The same things were measured in two ways. Each way mixes the same 6 hidden numbers, adds some noise and spreads widely along 3 directions of its own, which tell nothing about the thing.
In the rows, zero is written as 128.
Some things both ways: the first way, then the second way.
134  125  65  204  94  115  111  143  174  121  153  123  158
126  112  106  153  109  85  100  108  134  162  138  124  94  122  118  144  115  126

121  102  120  154  106  177  124  170  119  133  106  86  159
122  117  122  122  112  109  133  147  134  172  132  156  143  115  113  117  59  112

150  119  129  118  139  118  135  119  135  142  145  123  116
109  147  123  144  139  147  144  106  113  123  133  120  131  139  141  124  152  144

149  125  128  120  122  104  111  109  104  115  116  99  123
105  125  128  131  139  115  131  110  141  125  109  128  147  149  120  100  147  134

121  123  128  118  147  111  138  124  149  108  110  135  164
111  139  139  140  115  152  158  120  124  127  133  116  147  142  137  114  150  129

134  148  140  99  151  75  128  95  130  116  88  120  144
93  145  145  119  144  137  132  115  154  109  116  116  166  142  129  98  164  149

159  106  102  159  105  125  114  131  128  115  162  120  119
139  108  118  135  101  111  121  125  127  125  126  124  104  135  119  150  132  116

132  107  124  121  129  130  134  133  129  111  119  131  134
128  121  122  130  124  136  144  114  118  131  130  126  133  134  134  127  130  129

129  107  130  112  127  139  140  145  134  125  123  118  152
133  120  109  135  92  124  143  137  123  144  131  141  102  137  117  148  90  114

151  94  142  108  131  124  103  94  100  105  104  120  72
127  136  141  107  130  138  117  150  144  93  137  133  115  118  130  129  145  119

156  111  115  121  123  109  102  89  115  143  108  107  95
97  140  113  134  155  103  112  93  149  146  123  126  127  128  123  110  134  156

144  96  138  116  128  128  116  106  105  109  113  119  94
122  133  132  123  139  142  141  120  121  108  129  131  133  134  136  114  148  127

121  137  146  97  148  105  135  118  136  134  96  106  168
107  150  144  128  93  137  144  163  159  119  129  131  138  143  109  118  134  111

159  105  128  130  130  108  123  84  156  102  168  140  131
110  160  142  153  118  146  123  130  109  101  134  110  130  136  141  143  177  136

144  140  119  146  133  119  122  140  117  122  138  107  123
121  114  118  120  154  107  114  110  126  119  118  133  126  133  127  113  140  130

125  128  130  133  161  136  133  141  138  109  118  140  100
128  126  117  122  171  154  150  101  96  108  149  140  106  130  155  103  164  114

Other things, the second way, with their names:
J_849: 133  119  131  130  74  132  150  151  147  130  133  134  114  145  112  133  121  98
J_427: 146  94  136  107  116  108  107  137  136  119  117  132  138  119  126  140  123  119
J_475: 141  105  101  120  118  108  123  126  116  139  108  145  116  129  119  158  81  133
J_350: 116  123  107  145  137  107  111  85  134  146  132  119  111  131  132  133  131  150
J_589: 111  138  148  102  127  117  105  169  147  99  112  142  144  126  113  128  126  122
J_686: 120  136  131  145  100  145  149  125  115  125  120  114  145  147  135  142  137  139
J_498: 104  152  126  132  125  114  125  161  128  128  125  149  116  130  112  128  116  119
J_465: 135  130  99  149  112  140  142  91  112  131  136  120  92  138  139  160  137  143
J_563: 110  130  131  130  137  126  129  113  126  120  118  118  147  143  132  116  155  138
J_169: 105  155  139  132  135  154  154  131  111  132  136  129  161  126  142  111  127  134
J_424: 134  119  138  119  125  141  125  124  120  112  133  119  140  120  143  134  143  127
J_838: 139  132  135  100  125  146  134  162  125  87  130  149  112  127  126  140  131  108
J_74: 121  125  106  140  133  110  123  100  131  128  123  126  96  143  120  134  141  142
J_271: 116  125  122  122  129  118  122  113  138  137  130  127  131  121  130  124  119  137
J_459: 136  123  129  127  121  136  109  122  123  122  145  120  125  106  145  150  130  138
J_329: 128  111  147  115  106  126  127  137  140  111  111  118  159  136  124  128  133  123
J_704: 96  156  151  99  160  143  120  136  156  119  131  131  178  107  134  100  127  152
J_157: 127  127  115  151  107  128  133  117  113  118  119  117  112  151  125  155  146  131
J_629: 107  154  164  116  135  178  151  122  134  90  129  104  181  133  151  107  180  143
J_384: 106  136  117  133  145  120  130  108  141  133  133  127  117  136  128  102  144  136
J_230: 102  148  117  148  95  104  113  135  157  127  111  126  106  149  103  151  123  144
J_143: 121  133  119  132  104  128  138  144  140  126  131  140  104  139  116  134  115  113
J_139: 130  108  119  125  118  107  118  123  145  123  125  129  109  136  117  133  131  124
J_796: 116  140  123  133  131  150  156  124  108  124  130  131  134  140  136  124  131  131
J_687: 107  153  153  136  135  138  107  122  130  104  134  105  148  123  145  129  181  142
J_245: 116  137  116  122  161  148  150  112  111  101  139  139  104  142  142  102  164  117
J_497: 125  128  145  132  81  115  110  166  149  128  135  127  128  122  114  145  124  107
J_39: 100  168  126  128  174  157  140  115  116  107  154  134  117  121  150  98  165  136
J_606: 107  146  143  110  168  150  124  109  125  117  135  123  176  111  154  102  145  151
J_664: 118  133  131  136  121  138  144  124  115  134  134  128  142  134  135  122  131  124
J_717: 113  157  116  154  103  154  170  148  103  111  132  140  96  166  121  133  144  109
J_426: 134  126  122  138  99  108  126  157  121  134  133  146  90  131  110  141  114  97
J_792: 120  154  128  146  132  162  147  114  92  107  142  118  121  136  151  139  164  135
J_40: 137  114  130  116  123  116  110  136  124  123  126  135  129  117  128  145  115  125
J_887: 142  93  128  108  137  115  125  129  125  127  130  141  126  122  132  114  119  105
J_600: 139  121  124  111  149  144  119  116  118  106  138  129  118  111  145  139  137  135
J_463: 126  120  128  134  138  137  137  99  107  101  118  111  134  149  141  129  174  137
J_119: 133  122  126  130  109  141  145  135  116  105  125  131  114  147  128  143  141  116
J_348: 132  125  124  125  87  120  136  169  134  125  121  149  106  136  104  149  93  103

Some of these things the first way, each followed by its name:
138  109  138  132  153  121  113  90  134  98  105  137  91 -> J_245
150  107  126  146  144  125  130  101  169  98  158  156  132 -> J_792
157  114  133  162  119  148  104  107  132  113  149  96  139 -> J_498
132  123  134  146  142  149  142  146  149  130  134  119  160 -> J_169
142  97  139  95  128  108  138  105  143  106  137  135  154 -> J_686
129  94  122  127  118  127  119  115  124  106  93  118  139 -> J_849
145  100  118  154  115  133  117  131  127  87  144  121  133 -> J_40
148  112  115  143  107  129  118  153  90  96  138  104  116 -> J_427
150  143  110  144  142  88  126  110  154  110  146  132  137 -> J_687
122  135  141  123  173  121  125  100  164  125  102  146  113 -> J_39
137  111  109  155  121  119  116  118  138  119  108  122  129 -> J_271
154  134  145  132  146  135  147  122  164  139  172  123  169 -> J_717
134  121  142  114  138  127  146  138  144  89  141  128  168 -> J_475
147  128  133  98  139  99  145  120  156  112  164  138  159 -> J_157
148  122  120  142  120  133  121  131  122  144  136  104  126 -> J_143
141  143  121  141  136  99  134  131  139  122  145  119  153 -> J_563
146  117  138  120  139  116  134  120  135  93  139  134  139 -> J_119
128  120  142  100  159  114  144  130  135  106  115  146  111 -> J_600
139  117  141  91  121  114  136  147  91  112  113  98  131 -> J_329
